Each new row is followed by its nearest point in the smallest flat space through zero that holds the last named rows.
In the rows, zero is written as 128.

J_507 (4 x 13):
[[ 40 128 127  58 134 136 128 139 132  76  96 181 113]
 [135 137  87 131 130 122 143 172 181 120  96 165 118]
 [112 148 105 137 217 120 134 140  93 125 166  74 147]
 [144 127 126  80 107 116  99 159 151 136 126  95 153]]
New rows:
[207 114  97 155 153 124 173  56 149 134 161 154  72] : [165 129 121 206 131 133 157 107 127 146 131 148 109]
[ 62 148  87 107 123 202 101 143 167 190 157 139 191] : [115 132 118  95 136 122 118 151 139 120 124 119 138]
[120 132  81 136 114 163 162 105 141  92 152 162 213] : [120 131 119 134 137 129 137 132 133 121 122 142 121]

J_791, 4 rows:
[[ 93 108 177  51 196 145 129 124 136 105  75 147 120]
 [124 104 100 121 170 101 156 143  86  96 107 151 141]
 [191 126 122  52 176 158 140 197 130 162  77 150  87]
 [123 140 225 150 149 128 117 124 116 171 166 157 116]]
New rows:
[113 140 128 119 122 155 126 121 121 120 143 118 161] : [115 128 130 130 121 129 123 115 136 120 129 121 133]
[159 192 130  95 206 130 154 125 135 130 133 111 103] : [145 126 141  98 154 138 132 151 126 141 110 142 113]
[129 147 130 206 164 197 119 136 101  75  88 139 166] : [115 119 122 138 138 113 136 122 111 111 129 135 139]
[ 52 126 154 150  92 185 206 102 120 120 137 148 123] : [ 92 126 154 141 126 122 121  97 131 113 139 125 141]

J_155, 4 rows:
[[ 85 105  87 195 136 185 201 137  89 135 166 216 165]
 [107 166 156  92  90 132 205 111 116 122  95 121  66]
 [103 119 108 174 153 106 199 111 113 125  78 178 122]
 [147 140  78 121 111 125 178 127 136 213 121 176 104]]
New rows:
[164 162 132  78 145 137 155 113 151 160  85  96  76] : [147 156 134  84 105 101 146 117 144 158  94 108  80]
[143 181  91 127 163 107 151 135 168 155 163 135 121] : [145 130 104 123 124 121 132 130 138 169 127 143 123]
[173  99 177 177 164  93 158 151 144 155 101  96 116] : [136 123 124 138 149  90 124 118 138 127  89 126 124]
[ 99 104 181 133 145  76 129 111 126 172 117 105 142] : [133 126 131 130 141 101 121 121 135 122 101 119 124]

J_102:
[[106  88  97 126 137  94  80 147 124 127 111 109 196]
 [110  78 135 171 187 154  92 149 192 119 108  75 143]
 [ 86 123 146 118 159 180 100  81 138  61 132 103 139]
 [201 147 134 116 143 131 140 120 144  84 135 126 192]]
New rows:
[199 142 132 129 128 129 122 154 133 106 158 111 125] : [182 142 136 132 135 129 149 134 146 120 132 130 145]
[133  90 139 122 132 138 188 120 126  76 131 191 141] : [148 148 136 116 126 138 140 111 123 106 137 136 134]
[ 50  80 127  82 127 128 127 114 142  50 121 125 114] : [ 62 115 129 114 137 153  93  94 114  91 128 114 131]
[100 129 122 121 109 125 137 128 154 137 157 126 132] : [117 126 127 128 125 127 126 128 124 132 127 129 121]
[126  95 167 131 127 140 197 147 162 119 117 106 120] : [146 128 143 148 145 146 142 136 157 132 128 119 107]

J_115, 4 rows:
[[178 134 156  99 142 162 135  44 133 163 170  55 117]
 [108 164 144  94  74 182 178 123  46 210 126 169  73]
 [109 103 176  90 148 176 157  77 138 122 112 162 118]
 [221 118 181 136  79 164 176 121 136 195 189 142  75]]
New rows:
[130 136 103 104 105  89 142 113 152 142 176 202 117] : [138 121 138 137 112 131 141 148 130 135 131 157 116]
[109 180 138 108 128 131 117 106 136 138 113 111 109] : [114 142 123 112 133 138 127 107 108 139 124 110 128]
[169 149 101 115 150 164 139 107 136  86 127 113 168] : [133 123 130 122 148 127 118 103 143 115 132 102 140]
[200  74 161  74 144 101 169 107 108 112 130 191 143] : [149  96 171 124 130 151 153 116 159 122 134 165 116]
[ 58  67 126 123 128 118  97 125 126 112 138 161 130] : [ 91 116 129 123 143 127 126 135 134  99  99 159 139]

J_426, 4 rows:
[[140 109 112 141 146 127 136 116 105 110 177 183 147]
 [119 131 113 101 129 114 122 124  75 178 140  97 113]
 [168 134 144  77 146 154  70  97  73 109 114 110 124]
 [140 119 115 145 194  95 105 130  72 143 108 133 140]]
New rows:
[153  90 147 159  95  76 116  98  80 149  74 155 108] : [131 126 124 134 156 112 117 131 105 138 113 123 131]
[156 127 158 181  96 107 122 110 143 137  86 125 148] : [127 132 137 146 137 123 127 139 155 117  96 123 131]
[154 134 175 160 119 141 158 147 130 120  91 176 127] : [133 126 136 151 137 130 131 134 158 101 113 145 139]
[156 120  95 125 180 162 149 114 115 115  99  93 159] : [142 128 132 130 156 124 107 125 112 119 106 127 133]
[ 90 152  89 141 100 151  86  91  79 160  90 117  91] : [125 136 126 102 126 124 114 125  97 159 119  92 114]

J_724, 4 rows:
[[109 141 167 136 127 165 133 104  89 152 169 127 127]
 [110 170 185 135 107 208  70 125 127 105 153 132 123]
 [151  94 132 109 121 107  85  94  82 132 215 115 145]
 [ 87  39 196  97 143 207 102 174 101 120 169 140  57]]
New rows:
[137 138 135 115 206  87 166 105 106 116 123  50 190] : [141 135 103 135 132  86 158 102 112 152 135 121 150]
[122 139 123 145 129  84  99 108 125  50 103 142  99] : [143 132 112 123 120 117 101 138 153 103 114 127 134]
[112  88 136 110 110 116 143 146 114 155 120 172 144] : [122  98 127 121 139 122 148 136 119 139 129 129 114]
[ 96 116 145 109 128  94 111 147 110 116  71 126 108] : [124 110 122 122 134 128 134 151 144 120 105 133 112]

J_362 (4 x 13):
[[181 174 135 120 120 171 140  91 105 158 134 132 135]
 [157 120 146  93 167 159  99 125 103 138 129 166 120]
 [ 93 106 126 102 139 106  66 160 175 140 154 135 182]
 [150 139 208 108 122 108 170 144 125 114 157 108  93]]
New rows:
[142 189 143  88 119 104 132 162 139  76 125 180 142] : [135 130 157 111 133 124 125 137 133 130 144 128 128]
[119  95 128 165 126 104 130 153  91 119 142 145  65] : [115  99 133 137 142 114 147 140 110  98 109 133  85]
[140 187 135 129 166 127 115 116 108 120 121  97 164] : [145 149 130 123 121 142 126 116 128 144 136 127 143]
[149 124 130 114 107  84 162 128  85  91 144 104 119] : [131 131 151 137 117 114 163 132 122 112 129 112 100]

J_783 (4 x 13):
[[102 124 109 122 163 137 121 154  71  89  95 122 123]
 [127 140 125  90 169 123 131 187 151 106  80 133 143]
 [146 148  75 108 134  74 178 123  69 157 181 162 134]
 [157  82 125 115 112 104  88 125 146  94 113 130 147]]
New rows:
[106 126  94 143 133 155 126 109 142  95 191  80 135] : [120 123 132 147 116 139 123 107 113 130 139 121 119]
[110 147 117  96 171 133 134  98 125  86 107 156 136] : [121 131 118 116 149 126 130 150 112 113 110 130 131]
[166 127  52 122 127 132 103 107  98 134 148 134 158] : [145 110 100 121 120  95 128 115  93 121 149 142 135]
[140 164  81 113 140  50 156  32  72 162 147 133  76] : [138 137  87 133 115  92 164  95  62 158 190 150 123]

J_504, 4 rows:
[[148 116 113 101 136 168 120 110 149 122 186  77 136]
 [ 90  85 122 155 134 146 161 126  97 109  93 153 153]
 [149 121  46 149 105 134 123 129  81 151 154 144 110]
 [154 143 122 141  83 183 132 150 125 122  81 118 135]]
New rows:
[101 136 130 109 147 106 189  66 132 100  65 118  84] : [102 118 156 133 142 114 140 128 129 118 104 143 138]
[153  89  54 151 146 119 130 158 113 125 161 115 185] : [128  97  74 137 130 148 135 115  98 131 163 126 131]
[121  88 171 182 117  82 159 129 137 158 126 138 156] : [ 99 117 147 137 144 103 140 127 121 122 108 152 134]
[129 133 113  65 137 151 116 130 152 173 154 166 103] : [143 140 118 117 130 116 114 124 135 139 158 118 115]
[ 84 147 113 125 122  76  82 149 128 107 120 136 101] : [124 144 134 131 134  82 119 132 125 142 125 152 111]

J_28, 4 rows:
[[163 151 124 106  85 120 121  98  92  93 119 150 156]
 [155 121 164 152 123  95 121 143 102  53 105 115 152]
 [167 170 172 135 129  92 123 129  67 133  76 127 139]
 [155 144 108 131 114 139 129 128  65 149 112  89 183]]
New rows:
[109 106 194 105 102 102 108 162 161 193 107  84 146] : [119 131 144 145 158 122 131 148 126 161 114 110 115]
[118 105 142 109  90 130 142  82  60 154 154 154 135] : [144 150 111 105 102 136 126 103 106 142 127 143 142]
[ 71 148 111 143 134  73 131 129 112 100 148  96 126] : [126 116 134 141 136 124 128 141 131 112 128 115 132]
[120 156 148  99 119 175 121 129 150 115 149 129 145] : [126 125 114 117 116 137 128 117 136 124 140 138 129]
[150 123 128 114 151 137 127 157 111  33 131 153 153] : [143 111 139 137 110 113 122 129 125  51 129 129 148]
[164 120 175 166 152 136 150 129 128 164 123 100 145] : [129 131 145 149 153 120 130 151 109 150 109 100 132]
